There are 4 nested groupings, the coarsest first. Each group lies inside one group of the grouping before and may be the whole of it. The rows also spread widely along 10 directions, which tell nothing about the answers.
Known rows, each followed by its group in each grouping:
[  3  11   9 -15   3  26   2  -6   0  -9  13 -10 -18   7   6  -9 -20   7
  13   6 -11   4   4  -2  -7  -1   3 -17  11 -28  17  -9   7  16 -11  -3] | q_414 Sugo q_133 pakam
[-11  -2   5  -6   3   1  -3  -3  -6   3   2 -22  -9  10   7   0   6   6
  12  -3   7   2   4   7   0  13   2  -8  -2  -2  -2  -7  -1  13  -6  -3] | q_680 kud q_702 nenam
[  4 -13 -18   4  12  18  15 -12  -4 -21  15   8  -6  -6   7  -6   3 -11
   4   7  -4  15 -16  -8   2 -16  -1  10  13 -11   0   8   0   9  16  16] | q_414 Dele q_541 Linom
[ 12   9   1 -10  -3  -1  -7  -4   7  -9  -6   9   3  -4  -3  -1  -2  -5
   3 -10  -1  -2   8 -10   7   9  -3   4   1  -1  -6  -4   1  -1 -10  -4] | q_680 Seg q_415 vovel
[-3  2  6 -2  4  0  3  3 -1 -2  4 -6 -3  5  0 -5 -5 -4  5 -2 -3  2 -5  2
 -9  5 -9 -3 -1 -4  8 -3  3  7 -2 -2] | q_624 rus q_383 Rabi
[  7   8  -1  -8  -1   0  -4  -7   3 -13  11  -7 -12   6  -4   0   3 -13
   0  -1  -7   5   2  -6  -6  14 -11  -3   2 -10   6  -7  12   8  -1  -6] | q_680 vupi q_577 Muv
[-11  -4   3 -17  -4   4   7  -1  -3 -14   9  -8  -8   4   8  -7  -6   1
  16  14  -1  18   0  16  -4   8  10  -9  12 -32   5   6  13   7  -3   4] | q_414 vifuz q_382 metas
[ 10   9  -3 -13   4   9  -8 -12   7 -11  -1  -4   5  -2   9  -5  -1  -4
  10  -8  -6   3   7  -5  12   1   2  -1  15  -5  -3   1  -1   4 -12   5] | q_414 Sugo q_671 tupun
[-16   6 -11  -5   1 -21   2  16 -15  -4   9 -20  -1  11  -6   9  -2 -16
   3   1 -18  15  -4  21 -14  30  -7   3  -6   3  11   1  18   3   7   6] | q_624 Dava q_710 zit
[-11  -5   4   2  10  -5   0   6  -5   1  -6 -11  11   0   4  -1   4  -3
  10 -10   3   5 -10   7   2   7  -5   5  -4   9  -6   3  -6   2  -2  12] | q_624 soz q_420 lem
[  6 -14  20   7  20 -11  10  -1  23   2  16  -1  15  -2  10 -10  25  -8
   0  -3  18 -12 -12  -7   5  -6 -28  12 -11   0 -18 -16 -19  16   1 -20] | q_414 vifuz q_382 kele
[ 13  10   2 -19  -5  -3  -4  -6  12 -24   0  12   6  -4  -5  -2   0 -12
   9 -11  -5   5   7  -9   7  16  -3   6   8 -13 -10   0   7   2 -14  -7] | q_414 Dele q_707 sil
[ -1   7   6 -12   9   7  -7  -5  -1  -5   7 -25 -11  11   9  -5   3  -3
  13  -8  -6   2  -2   0  -1  16 -11 -11   8  -6   6 -10   2  16 -12   0] | q_624 soz q_420 Vab
[  8  12   3   0  10  -8  -8  -1  17   1 -10  -2  18  -3   3  -4   0  -5
  -5 -13  -5  -9   4  -5   4   2 -14   3  -7   9   1 -12  -4   2  -6 -10] | q_680 kud q_218 bez
[  0  35 -10 -10  13   5  -4  19  -9   1  -8   6  12   2 -11  16 -35  -3
  -4 -12 -35  -2  10   1   0  15   1   6 -10   9  17 -12   8  -2  -6   7] | q_680 Seg q_415 gek
[ -4   2   5  -4  11   7  -2  -4  -1  -1   9 -30 -11  11  14  -8   2   0
  12  -4  -4   0  -6   2  -6   9 -11 -12   7  -5  12 -10   1  19  -5  -2] | q_624 Dava q_447 bizu
[  1 -16   4   9   3   2   6  -4  -3  -3  12   5  -2  -2  -8   5  17  -9
   1  -5  16   0  -9 -17   4  -2 -10  14 -10  10 -20   1 -15   6   8  -2] | q_414 Sugo q_69 lemu
[  3  -2  -3   7  10   5   4   1   2   5  -6  19  12  -9   3   9   1   2
   0 -10   8 -10   1 -15  17 -12   5  20  -7  13 -20  -2 -18  -3  -1   6] | q_680 Seg q_16 dup
[ 14  10  -3  -6   2  11  -8 -12  13  -9  -5  -1   1  -4   8 -11  -7  -2
  -2  -5  -7  -1   5  -9   1  -6  -6  -7   9  -9  10  -4   3   0  -6  -1] | q_680 vupi q_405 satat
[-22  -7 -18   7   6 -10  -5   4 -15   7   3 -35  -1  14   7   9  11  -5
   0   1  -6  12   0  17  -6  13  -2  -2  -4  12   7  -4   2   1   9  13] | q_680 vupi q_405 retuf
[  5   6 -12  -7  27   6   4   0  -8 -24  11  -6   9   1  -5  -5  -8 -23
   5 -11 -25  18 -16  -3   2   9 -18  12   5   4   7   2   7  13   8  22] | q_414 Sugo q_133 fufop
[-5  1 -8  3 10 -6  7  7  0  3  1  4 11 -1  6  0 -5 -4  1  1 -4  2 -2  7
 -1 -6  0  9 -1  0  1  1  0 -2  4  6] | q_624 rus q_383 Dufas
[ -1   4  -6 -16   1  -5  -6  -3  -2 -17   1 -10   4   5  -1   5   6 -11
  12 -12  -7  11   4   3   5  24  -1   5   8   0  -8   1   6   5  -9   6] | q_414 Dele q_691 nari
[ -3   3  -3  -1   2   0  11   5  -3  -5   2  12   4  -4  -3   1 -11  -3
   0   7  -5   4   0   1   0   0   6   7  -6  -7   2   2   5  -3   3   0] | q_680 Lil q_977 taka
[-10   4  -3  -8  -3   8  -5   0  -9  -3 -10  -8  -6   4   4   3  -9   6
  12  -4  -3   6   7   3   2  10  13  -5   2  -3   2   2   2   1  -8   9] | q_680 Seg q_762 giv
[-10 -13   9  13   1 -12  29  18   2   1  17  18   5  -5  -7  -8 -13  -6
 -10  25   1   4 -14  14 -20 -11  -8   5 -23 -19  13  -1   9  -1  19 -16] | q_680 Lil q_977 museg
[ -9 -12   7  18   4   3  15  13   3   8   5   7   7  -5  -3   0  -8   5
  -9   8   5  -8 -12  -1 -10 -17  -8   4 -18   3   4  -8 -14  -1  12  -9] | q_414 Dele q_707 Nuba
[ -4   6  -2  -6   0  -2  -2   4   1  -2   1 -13   5   6   2  -1  -8  -3
   1   2 -11   7   1  12  -5   8  -3  -7   2  -5  12  -2   6   1  -2   2] | q_414 vifuz q_10 keze
[  5  -4   2   0   3  10   6  -5  -3 -11   4   8  -7  -7  -2  -4  -3  -6
   6  -6   6   2 -12 -14  -2   0  -3   6   1  -2  -4   9  -3   3   5   7] | q_624 Dava q_273 rekiv
[ 8  7 -7 -8  6 -1 -2 -7  7 -5  2  3  0 -1  6  1  5 -6  3 -7 -3 -3  9 -8
 11  4 -2  8  5 -1 -7 -8 -1  6 -8 -1] | q_680 Seg q_16 Pugi
[ -3 -12 -17   4  -5  -3   0  -7  -2 -10   1  -3   0  -2   3   4  15  -7
   1  -1   2   8  -1  -1   4   0   3   8   7   3 -10   5  -4  -4   5   8] | q_414 Dele q_707 Nuba
[ -4   7  -4   0 -11 -24  -4   7   9  13   3 -17   3   8   8   3   8  -3
  -6   5  -3  -5  12  15 -10  10  -6  -5  -2   0   7 -11   7  -3  -4 -19] | q_624 Dava q_710 zit
[ -2  10  17 -11   1  21   2   0  -2  -8  -9  11  -4  -6  -3  -5 -27  11
  13  -5  -1   0   1  -7  -1   1  10  -6  -5 -15   6   2   3   4  -9   2] | q_680 kud q_218 bez
[ -3   2 -15  -1 -11   0  -4  -2  -9  -1   8  -6 -12   6  -6  19  12  -6
  -3   3  -5   3   9  -5   0  10   7   4   3   2  -6   0   1  -3   4   2] | q_414 vifuz q_382 kele
[  2  14  -6  -2   2  19  -1  -2   5   1  -7   4   1  -2  11  -2 -24  10
  -2   7  -8  -1   8   1   0 -15  14  -9   6 -14  16  -4   3  -6  -5   4] | q_680 vupi q_577 Muv
[ -5  -4 -11   3  -3  -8  -2   0   4   6   1 -15   6   5  10   9  13   1
  -1   1   2  -1   8   7   3   2   1   2   3   7  -6  -8  -7  -2  -2  -4] | q_414 Dele q_691 nari
[  6  -3   9   5   8   9  -2  -8   8   9   1  -4  -2  -1  14  -1  10   7
   5 -11  17 -17  -2 -18   8  -7  -5   3   0  10 -14  -9 -21   8  -7  -7] | q_624 Dava q_273 rekiv
[ -7 -17   3   9 -12   7  11  -1  -6   2 -10  25  -2 -14  -5   3  -4   9
   3   4  21  -1  -3 -11   5 -15  16  10 -10  -1 -15  13 -12 -11   6   7] | q_680 Seg q_16 Pugi
[  0  -6  10   2  -5   0   4   1   1  -2   4  -1  -7  -3  -3  -6  -1  -3
   2  -1   9  -2 -10  -6 -10   3  -8  -2  -5  -3   1   3  -1   3   3  -6] | q_624 Dava q_273 rekiv
[  2   3   5   3  -3  24  -2  -8  -5   7  -8  13  -9  -6   0  11  -4  17
   5  -9  15 -14   9 -23  11 -11  17   3  -5   5 -15  -2 -17  -1  -7   0] | q_680 kud q_702 nenam
[ -5  -4  14   8 -11  -2   1   5  15  16 -13   4   6  -4   9  -8  -7  16
  -3   8  15 -13   8   4  -5 -14   4 -10 -11  -7   3  -7 -10  -6  -6 -19] | q_680 Seg q_762 giv
[ 18  -8  -3   5   1   0   4 -17  28  -7   9   5   4  -6  17 -15  18  -5
  -6   7   9  -7   1  -9   3 -21 -11   0  12 -13  -5 -11  -8   5   0 -19] | q_414 Dele q_707 sil
[  3  -3 -26   9  -1  -6   2  -3   4 -11   4  -8   4  -1   1  -4   2 -16
 -14   9 -19  11  -6   6 -11  -7  -9  -1   7   0  18  -1   8  -5  17   4] | q_414 Dele q_707 sil
[  1  15  -4  -6  -6   6  -2   5   8   0  -3  -1   4   1   4   1 -18   6
  -4   5 -14  -4  12   6  -5  -3   5  -9   4 -11  16 -10   3  -4  -9 -10] | q_414 Dele q_707 Nuba
[ -7 -12   3  12  -4   2  16   7  -8  -2   3  18  -3 -10 -12   1  -8  -1
  -5   9   9   3 -10  -4 -10 -10   3   7 -18  -3   0   7  -1  -4  18  -1] | q_680 kud q_702 nenam
[  8  -7 -13  10  -8  -6  -5 -12   7 -10  -9  -7   0  -7  -3 -14   6 -13
 -14   2  -2   8  -8  -2 -12  -7 -13  -6   1   3  14   6   7  -7  15   1] | q_680 kud q_702 nenam

New rows. What belongs after each?
[  4  -2  -6   9  -6   1  -9  -9   4   4  -7 -18  -9   3   1  -6   5  -3
 -11  -2  -3  -4  -1  -7  -8  -3 -13 -10  -3  10  14  -8  -3   1   5  -3] | q_680 Seg q_16 Pugi
[  8 -11  -4   1 -11  -2  -8 -15  12 -12  -8  -2   4  -7   4  -9  16  -7
  -1  -1  10   5  -2  -8   4  -6  -4  -1  11  -2  -9   9  -4  -8   2   3] | q_414 vifuz q_382 metas
[ -6   1   2  -9 -14   2  -2  -1  -9  -4   1  -4 -13   3  -1   8   1   3
  14  -3   6   2   6  -3   0  13  12  -2   5  -8  -7   7   5   0  -8  -1] | q_624 Dava q_447 bizu
[  8  -1 -10   7  -5  -9  -1  -3  10  -1   2  -7   1  -3   4  -8   4 -10
 -12   4  -4  -1  -5   1 -11  -5 -13  -4   3   1  12   0   4  -4   9  -7] | q_624 Dava q_273 rekiv
[ -2 -14 -12   6   6 -13  14   3   0 -12  14  14  11  -8  -4   4  15 -19
  -2   8   2  13 -11   2   3  -2  -3  22  -2  -3 -15   9   0  -3  17   7] | q_414 vifuz q_382 kele
[  6  -6  -3  -3  -7  -9  -3 -13  12  -9  -5  -7   1  -3   7 -15  12  -6
   0   2   8   6   2   5  -2  -1  -6  -5   7  -9   1   2   6   0   0  -8] | q_680 kud q_702 nenam
[  6   4  10  -5  -3   1   2   1   8  -4  12   2  -5   2  -4   2   3  -4
  -1   3   0  -5   3  -7  -4   5  -8   0  -3 -11  -1  -9   0   7  -3 -15] | q_414 vifuz q_382 kele
[ -8  -9 -14  -6   1  -5   8   1 -14 -22  15  -6  -6   4  -8   8   8 -18
   8   1  -8  22  -8   6  -4  20  -3  11   3  -4  -4   8  11   5  11  12] | q_414 Dele q_691 nari
[  1 -12  -6   9  -3 -14   1  -4  13   3   0   4  15  -4   8   6  24  -2
  -2  -2  16  -7   5  -3  11  -7   0  13  -1   9 -24  -5 -16  -5  -1 -10] | q_414 Dele q_707 sil
[  5   3  12  -9 -15   7  -9  -5   4  -6  -4  -2  -7   1  -7   6   1   3
   6 -11   7  -6   7 -15   0  14  -1  -4  -2   0  -8  -4  -5   1 -14 -10] | q_414 Dele q_691 nari
[ -3  -8   2  10 -12   3   4   2  -5   0  -3  13  -9  -5 -12   5  -1   0
  -4   1   9  -3  -2 -13  -6  -2   2   4 -14   4  -5   4  -5  -5   9  -3] | q_680 Seg q_762 giv
[ 15  -6 -14  -4  -1 -19  12  -4  16 -25  15  23  14 -11  -4  -3  16 -27
  -6   6  -2  11  -3   0   3   0 -10  21   7 -13 -12   5  11  -5   9  -7] | q_414 Dele q_691 nari
[  5   4  -1   3   8   7  15   3   5   2  15  20  -2  -4   5   2  -6   0
  -1   8   0  -8   1  -8   1 -18   2  10   1 -11  -2  -6  -3   3   1  -7] | q_624 rus q_383 Rabi
[ -9  -4  -6  -1   5   6   7  -2 -13  -1   8   1 -10   2   2  11   5   2
   8   1   5   4   3  -2   5   3  11   8  -3  -2 -10  -1  -2   7   4   5] | q_680 kud q_702 nenam
[ -2  -1 -17  -6 -19   8   4  -4 -15 -11  12   8 -19   1 -11  14  -1  -5
   2  13  -4  15  10  -2  -3   3  19   2   8 -14  -1  11  11  -6   5   4] | q_414 Sugo q_69 lemu
[ -6  -3  -1  -9   5   3   6   0  -3  -8  12  -4  -3   3   5   3   4  -3
  11   5   0  10   0   5   3   7   5   4   6 -15  -6   1   2   8  -1   4] | q_414 vifuz q_382 kele
[ -4  -8  -3   4  -7  -7  -1  -1   1  -2 -11  -5   8  -5   5  -5   3  -2
   3  -4   7   4  -5   2  -1  -2   1   1   3   4  -3  11  -1  -8   2   5] | q_624 Dava q_447 bizu
[ -6   8  -5   3   2  11  -8   1  -8   4 -14   1   5   0  -2  15 -10   6
   1 -12  -1  -4   5  -9   8   2  12   5  -7  15  -6   0  -9  -8  -4  14] | q_680 vupi q_577 Muv
[ -3 -13   5  -4  -5  -1   0  -9   4  -7   3  -4  -2   0   8  -2  18   0
  11   1  16   5  -1  -3   7   2   2   2   6  -9 -17   4  -7   3  -3   1] | q_414 vifuz q_382 metas
[  6   2  -7  -4 -11 -10   0   0   5 -14   8   8   2  -1 -11   5   7 -17
  -5  -1  -6   5   0  -4  -4  11  -9   8  -2  -2  -4   0   9   0   2  -8] | q_414 Dele q_541 Linom
[ -3   0 -14   4  12  -1   5   6  -7 -14   3  -3  10  -3  -8   0  -6 -18
  -6   1 -19  16 -15   3  -8   4 -11   8  -2   4  11   7   6  -1  18  18] | q_414 vifuz q_382 kele
[ 11   7  19 -12   0  22   5  -7  10  -7  10  10  -8  -4   4  -9 -13   7
  10   3   4  -6   4 -12   3  -8   2  -6   5 -24   1  -6  -4  11 -13 -13] | q_414 Sugo q_671 tupun
[  0   0   4  -1  -3 -15   3   2  12   6   5  -3   6   3   8  -3   8   1
  -2   7   6  -7   9   7   1   2  -3   1  -5  -7  -4 -10   0   1  -7 -20] | q_680 Lil q_977 taka
[ 11  12   7  -5  -4  -7  -6  -2  13   0  -1   4   4  -2   2   2   4  -4
   0 -11   3 -12   7 -11   2   7  -8   5  -1   3  -9  -7  -3   1 -11 -14] | q_624 Dava q_710 zit
[  8   7  -7   7   6  10   1  -1  -1  -5   0   5   1  -6  -2   2  -9  -6
  -5  -8 -10  -5  -7 -16  -2  -8  -6   5   1   8   7   1  -3  -1   7   6] | q_624 Dava q_447 bizu
[ 11  12 -11  -3 -11   3  -5  -9  10  -1  -7   9  -1  -6   4   2  -3   3
  -7   3  -1  -5  17  -6   4  -9  11  -2   7  -8   2  -2   3  -9  -5  -8] | q_680 kud q_702 nenam
[ -2   7  -6   4   8  -8   2   7   3  -8  -5  -5  11  -3  -7  -9 -14 -13
 -10   0 -20   8  -9   9 -15   4 -16  -1 -10   1  23  -2  13  -1  13   1] | q_680 kud q_218 bez
[ 13  -2  -8   4 -10  -2   9  -6  13  -8   5  23  -4 -12  -2  -6  -1  -8
 -12  13   1  -1   3  -9  -3 -16  -1   6   1 -15   3   1   5  -7   8 -11] | q_680 Seg q_16 Pugi
[ -3   5  14   3  -9   9 -11   0   6  11 -17  -9   0   1   1   0 -12  14
  -2  -6   8 -11   5  -6  -5  -2   1 -14 -10   4   6  -7  -8  -5 -10  -6] | q_680 vupi q_577 Muv
[  3  -3   4 -16   2  13  12 -11   2 -17  11  11 -10  -5  17  -9  -1   4
  24   4  10   7   1  -3  10  -5  16   2  20 -32 -11   9   5  10 -10   2] | q_624 Dava q_447 bizu
[-1  1 -3 -3  7 -4 -2 -4  0 -7 -4 -5  6 -1  1 -2  5 -6  5 -9  1  4 -1  0
  5  7 -4  5 -2  5 -5 -1  0  5  0  4] | q_680 kud q_702 nenam
[ -3   8  24  -4  -7   2  -6   2  10  11  -4 -18  -5  10   5  -8  -9  13
   3  -1   3 -13   8   1  -9  10  -8 -20 -11  -7  12 -17  -1   8 -18 -24] | q_680 Lil q_977 museg
[  5   1 -21  10   7 -15  -7  -5   3   0   8 -10   6   4  -1  11  23 -19
 -14  -8  -6  -2   4  -8   3   6 -16  14  -3  19  -5  -9  -3  -2   9  -1] | q_680 vupi q_405 retuf
[-3  7 -3 -1  5  7 -1 -1  0  5 -8 -2  7  1 11  2 -8  9  4 -2 -2 -4  8  0
  9 -4 11  0  1  2 -1 -4 -6 -1 -9  2] | q_680 Lil q_977 taka
[  4  -4  -4   0   0  -1   5  -2   1  -9  11   5   0  -2  -7   2   5 -12
  -2   2   0   7  -2  -5   0   0  -7   8  -2  -2  -5   1   0   2   6  -3] | q_414 Sugo q_69 lemu
[ -7  19 -21   0  15  -4   7  16 -20  -2  16   3  -2   7 -17  28  -9 -15
  -7  -4 -27   3   3  -1  -2  19  -1  18 -15  13   4 -10  10   6  13   6] | q_680 kud q_702 nenam
[-12   7   3  -5 -14 -13  -3  10  -6  12   2  -7  -6   9  -6  18   3   7
   2   2   6  -6  19   8  -2  18  10  -1 -13   0  -7 -10   3   0  -8 -17] | q_680 kud q_702 nenam
[ -4  12  18  -9   3   3  -3   8   0   8   0  -8  -1   5   2   3 -11   8
  10 -11   2 -11   3  -4  -2  15  -3  -4  -8   2  -1  -9  -6   9 -14 -10] | q_624 Dava q_273 rekiv
[-13 -17  19   6 -11 -11  14  14  -1   7  -2  17   4  -7 -10   2  -3   5
   2   6  21  -4  -5   3  -5  -1   2   8 -23  -4 -13   3  -7  -4   3 -11] | q_680 Seg q_16 dup
[  6  13 -16   0  -3   3 -13  -2  -3  -6  -5 -11   4   1  -9   6  -7 -11
  -9  -7 -22   4   4  -5  -2   6  -6  -2   4  14  13   0   3  -6   3   8] | q_414 Sugo q_671 tupun
[  5 -15   8   8  -7   2   5 -10  20   2  -8   2   0  -9  13 -26  -1   7
  -5  13  16  -4  -4   0  -7 -26  -6 -11   1 -16  10  -1  -6  -2   3 -12] | q_680 Seg q_16 Pugi
[ 0  0  3  0 -6 -4 -3  4  3 -5 -5 -5 10 -1 -8 -5 -9 -6 -1 -2 -6  6 -3  3
 -8  3 -8 -2 -5  0  7  2  3 -4  0  0] | q_414 Sugo q_133 pakam
[ 11   5   6   4   2  -5   2   6   7 -10   4  18  11  -9 -20   6  -1 -17
 -12  -8  -6  -5  -9 -20  -2   3 -20  15 -15   9  -5  -3  -4  -3  10  -6] | q_414 vifuz q_382 metas
[ -9   3   3  -2 -15 -25 -13   3  12  15 -13 -27  10   9   7  -3   9   6
  -3   1   6  -5  16  21  -6  13  -3 -15  -6   3   5 -12   3  -3 -11 -21] | q_680 kud q_702 nenam
[-17 -15   1  17  -1   3   7   3  -5  10  -5  -8  -1  -2   5  -3  -2  10
  -2   9  10   1  -7   7  -9 -13   5  -5 -12   2   6   1  -7  -2  13   2] | q_680 kud q_218 bez
[ -9  -2  -1   4   3 -16   7   7   7   7   3  -9  12   5  11  -5   1   0
  -2  11  -1   1   3  19  -3   0  -3  -1  -7  -5   5  -7   3   0  -1 -11] | q_680 Lil q_977 museg
[ -5   3 -16  -8 -13  -9   1   2  -7  -6  -2   7   0  -3   0  10  -2  -4
   5   3  -1   9   8   7   2   9  18   7   8  -6  -7  14   9 -12  -1   7] | q_624 Dava q_273 rekiv
[-1 -2  7  2 -3  1 -2 -2  5 -2 -4  0  1 -1 -1 -1 -1  0  0 -3  8 -1 -2 -5
 -2  1 -3 -1 -7 -1 -3 -1 -2 -2 -1 -3] | q_680 vupi q_577 Muv
